There are 4 ways to turn a row about zero (a turn may also mirror it). The second row of each pair is the first, turned, with some noise. The first 28 pairs use one turn. New pairs use 2 turns, one after the other, and a turn may come again.
Known pairs, each followed by its turns in order:
[-0.25 -1.74  1.40 -0.18  0.63 -1.80]
[-0.52 -0.07  1.52  1.35  1.87 -0.44] | Dudil

[-2.64  0.17 -1.79  0.66  4.93 -0.05]
[-2.56 -3.36 -3.71  0.27  0.31 -1.83] | vomu

[ 0.74  1.09  4.93 -3.54 -0.87 -0.75]
[-0.56 -5.24 -2.17  2.06  0.00  1.63] | rilab

[-0.75  0.89  0.58  1.50 -4.02 -0.99]
[ 2.13 -3.47 -0.32  1.04 -0.18  1.45] | Dudil

[ 2.40 -2.55  0.92  0.73 -1.19  0.97]
[ 1.05 -1.01  0.82  0.66 -2.34 -2.67] | rilab

[ 2.33  0.16  3.69  0.29  0.00 -1.50]
[ 3.14 -1.60  1.81  0.26  0.02 -2.20] | nulud

[ 0.54 -0.48 -1.04 -1.32 -2.46 -0.44]
[ 1.89  0.23 -1.29 -0.27 -1.80  0.66] | rilab

[ 0.77  0.57 -2.07 -2.69 -0.47  1.79]
[-1.29  0.78 -0.81 -0.26 -3.65 -0.63] | Dudil

[-0.90 -0.82  1.45  2.01  0.80 -3.46]
[ 0.22 -0.81  0.08  1.70  4.14  0.46] | Dudil

[ 1.63 -0.81 -0.88  0.17  2.69 -1.87]
[-0.13  1.87  1.09  3.21  0.38 -0.33] | rilab

[ 0.90  1.90 -0.11 -0.83  0.79 -0.06]
[ 0.81 -0.14 -0.76  1.73 -1.09 -0.55] | vomu

[-0.08 -0.81  3.62  1.58  0.23  1.66]
[-2.94  0.67  1.31  0.87 -0.51  2.84] | vomu

[-0.85  0.91 -4.93  4.04  0.08 -0.92]
[ 2.53  2.00 -4.83  1.17  0.82  2.55] | Dudil

[-0.23  1.16 -0.52 -0.22 -1.81  1.94]
[-0.47 -0.33 -0.94 -2.37 -1.47  0.59] | rilab

[-2.53 -0.39  1.99 -1.57  1.03  0.31]
[-1.27  0.19 -2.41 -1.06 -1.39  1.87] | vomu

[-1.57  0.98 -2.35  1.24  1.25 -0.38]
[-0.34  2.76  0.52 -1.09  1.54  0.43] | rilab

[-0.23  2.84 -1.43  2.59  0.05  0.62]
[ 0.12 -0.44 -0.15  0.38 -3.19  2.65] | nulud

[-0.18 -2.13 -0.32  1.94  1.82 -0.47]
[-1.89 -2.31  0.68 -0.49  1.15 -0.08] | vomu

[ 1.46 -0.19 -3.69 -1.38 -2.74  0.49]
[-0.29 -0.09 -1.39 -2.36  2.47  3.55] | nulud

[ 0.43  0.40 -0.43  3.66 -2.00 -1.81]
[-0.37 -3.06  2.16 -0.02 -1.09  2.04] | nulud

[ 0.42 -0.26 -0.12 -0.31  4.93 -1.45]
[-2.39  2.97 -0.59 -0.68  3.04 -1.29] | Dudil

[ 1.27 -0.77 -3.60  2.02  3.51  0.11]
[-1.36 -3.69  0.45  0.92  1.23 -3.83] | vomu

[-1.41  0.63  0.76 -0.12 -1.83  0.63]
[-0.06  2.54 -0.58 -0.49  0.41  0.99] | vomu

[ 1.25  0.25 -2.32  4.64 -1.63  0.69]
[-0.42  3.20 -0.84 -2.12 -1.16 -3.77] | rilab

[-0.69 -0.37  0.89  4.64 -0.87  1.72]
[-0.59 -2.41  0.75  3.96 -1.41  1.67] | nulud

[-0.44  1.56  1.27 -1.53  0.79  0.58]
[ 1.34  2.21  0.13  0.14 -0.66 -0.82] | nulud

[ 0.14 -3.95 -1.28 -2.44 -0.15 -0.93]
[-1.33  1.91  1.78  3.77 -1.30 -0.90] | Dudil

[ 3.29  2.04  2.21 -0.64 -0.30  0.66]
[ 4.77  0.03 -0.04 -0.03 -0.16 -0.15] | nulud

New pairs. What belongs after each?
[-0.62  0.60 -0.97 -0.25  0.88  1.18]
[ 0.33  1.16 -0.62  0.21  0.92 -1.39] | nulud vomu

[ 1.46  1.21 -0.02 -1.13 -0.98 -0.28]
[ 0.16 -0.18  0.12  2.34  0.02  0.50] | Dudil Dudil

[-0.32  0.13 -1.12  0.81 -0.91 -4.93]
[ 0.09  0.67 -0.81 -3.02 -2.84  2.89] | nulud vomu

[-4.86 -1.50 -1.14 -2.09  0.46  0.06]
[ 1.74 -0.39  1.60 -3.83 -1.11  3.02] | Dudil Dudil

[-1.43  1.25 -0.09 -0.14  2.11 -0.22]
[ 1.18  2.26  0.82 -0.81 -0.08 -0.14] | vomu rilab

[-1.48  1.05  1.32  0.30 -0.78  0.31]
[ 0.20  0.46 -1.00  1.27  1.43 -0.81] | Dudil nulud

[-1.19  0.25  0.47 -0.63  1.85  0.77]
[-0.87 -1.20  0.15 -0.73  0.81  1.77] | Dudil rilab

[-0.18 -2.00 -0.01  4.93  0.71  2.21]
[ 0.70  0.74  3.64 -2.93 -0.47 -3.32] | rilab nulud

[ 1.07 -0.35  0.21  0.11 -0.10 -0.73]
[-0.39  0.03  1.04  0.06 -0.49  0.67] | vomu vomu

[ 2.02 -1.07 -1.05  2.49 -0.37  0.15]
[-0.21 -1.71  0.72  1.58  2.14 -1.03] | vomu rilab

[ 0.82 -3.48 -0.48 -0.35 -0.34  0.98]
[-2.04 -1.90  2.48  0.46 -0.23  0.21] | vomu Dudil

[-0.52  2.43  0.70 -0.63 -1.22 -0.34]
[-1.95  1.69 -0.78 -0.36 -1.01 -0.49] | vomu rilab

[-0.78  0.10 -0.08  0.15  2.99  0.12]
[-0.04  2.55 -0.32 -0.51 -1.71 -0.50] | Dudil nulud

[-0.10  1.61 -2.19 -0.05  4.93  2.89]
[ 4.21  2.93 -0.99 -1.17  2.75 -1.38] | vomu rilab

[-0.77 -2.77  0.28 -3.15 -2.24 -2.07]
[-1.94 -0.80  1.21 -0.14 -3.71 -2.84] | vomu Dudil

[ 1.19 -0.05 -0.60  2.41  0.86 -3.19]
[ 1.03 -1.94 -0.98  2.65  2.35 -0.48] | rilab vomu

[-0.06 -4.93 -2.14 -1.20  0.44 -0.38]
[ 0.71  0.87  3.45  3.15 -0.87  2.49] | rilab vomu

[-0.78 -1.15  4.13  0.13  0.48 -1.78]
[ 0.78 -2.38  2.97 -0.54 -0.54 -2.57] | nulud nulud

[-0.01  1.57  0.56 -1.49  0.01  0.21]
[ 0.56  1.31  0.42 -0.20 -1.05  1.28] | rilab Dudil

[-0.25  0.28 -1.41  0.87  0.05 -3.00]
[ 0.00  0.65 -2.82 -1.49  0.58 -0.80] | rilab Dudil

[ 1.33  1.36 -0.61 -4.90  1.46  0.94]
[ 3.52 -0.81 -1.53  2.47 -1.41 -2.66] | nulud vomu

[ 2.37  0.24  0.15  0.23 -2.11 -0.02]
[-1.64 -1.70 -1.23  0.86 -0.04 -1.38] | vomu rilab

[ 2.04  0.66  0.57  0.67  1.73 -2.38]
[ 2.79 -0.79 -0.85  1.87 -1.56  0.16] | nulud rilab

[-2.53 -0.80  2.95  4.47 -0.53 -0.09]
[ 1.72 -4.99 -1.40 -1.34 -1.42  1.11] | rilab vomu

[-3.52  0.82 -1.09 -1.37  0.87  1.18]
[-1.64  1.07  2.13 -2.59 -1.33 -0.40] | rilab Dudil

[ 1.27 -1.85  1.02  1.02  0.87 -0.64]
[-1.14 -1.96  0.21 -0.56  0.68 -1.30] | nulud nulud

[ 0.85  1.66 -0.82 -0.78  0.28  0.50]
[ 1.06 -0.84 -1.32  0.93  0.57 -0.54] | vomu Dudil

[ 0.21  0.01 -0.54 -0.17 -4.34  2.28]
[-3.03 -1.05 -3.15  0.71  1.19  1.66] | vomu rilab

[-4.93  1.10 -3.76 -0.01 -0.67  1.39]
[-1.85  4.58 -4.13  0.53  1.04 -0.96] | nulud vomu

[-0.53  0.16  4.13  2.42 -0.04  3.30]
[ 0.66 -0.84  1.15  0.53 -5.20  1.95] | Dudil vomu

[-2.60 -0.47  0.06 -1.25  0.13  0.18]
[-0.42  1.32  1.66 -1.32 -0.76 -1.42] | rilab Dudil

[ 0.93 -4.18 -1.07 -0.41  1.69  0.22]
[-0.16 -3.29 -1.47 -2.17  1.36 -1.50] | nulud vomu

[ 0.20  1.68 -0.07 -1.71 -1.91  0.33]
[-2.58 -0.84 -0.03  0.38 -1.18  0.69] | nulud rilab

[-0.29 -0.96 -0.23 -0.15 -0.42  0.63]
[ 0.45  0.25 -0.90 -0.25 -0.55  0.46] | vomu vomu

[-1.30 -1.90  2.47 -0.29  0.05  3.48]
[-0.69 -0.34  4.27  2.11  0.39 -0.98] | rilab Dudil

[-0.72  2.04  0.04 -0.23  1.24  1.04]
[-1.22  2.09 -0.07  0.97 -0.40 -0.48] | rilab nulud

[-2.21 -1.42 -0.09 -0.60  0.65  0.51]
[-1.42  1.75 -0.76  1.14 -0.54  0.71] | Dudil vomu

[ 0.09  2.44  4.39 -2.74  0.04  3.31]
[-1.06  0.64 -3.19 -5.44 -1.33 -0.94] | vomu rilab

[-1.86 -0.23 -3.87  0.25 -1.09 -3.24]
[ 3.45  2.48 -2.39 -0.94 -0.74  2.21] | Dudil Dudil

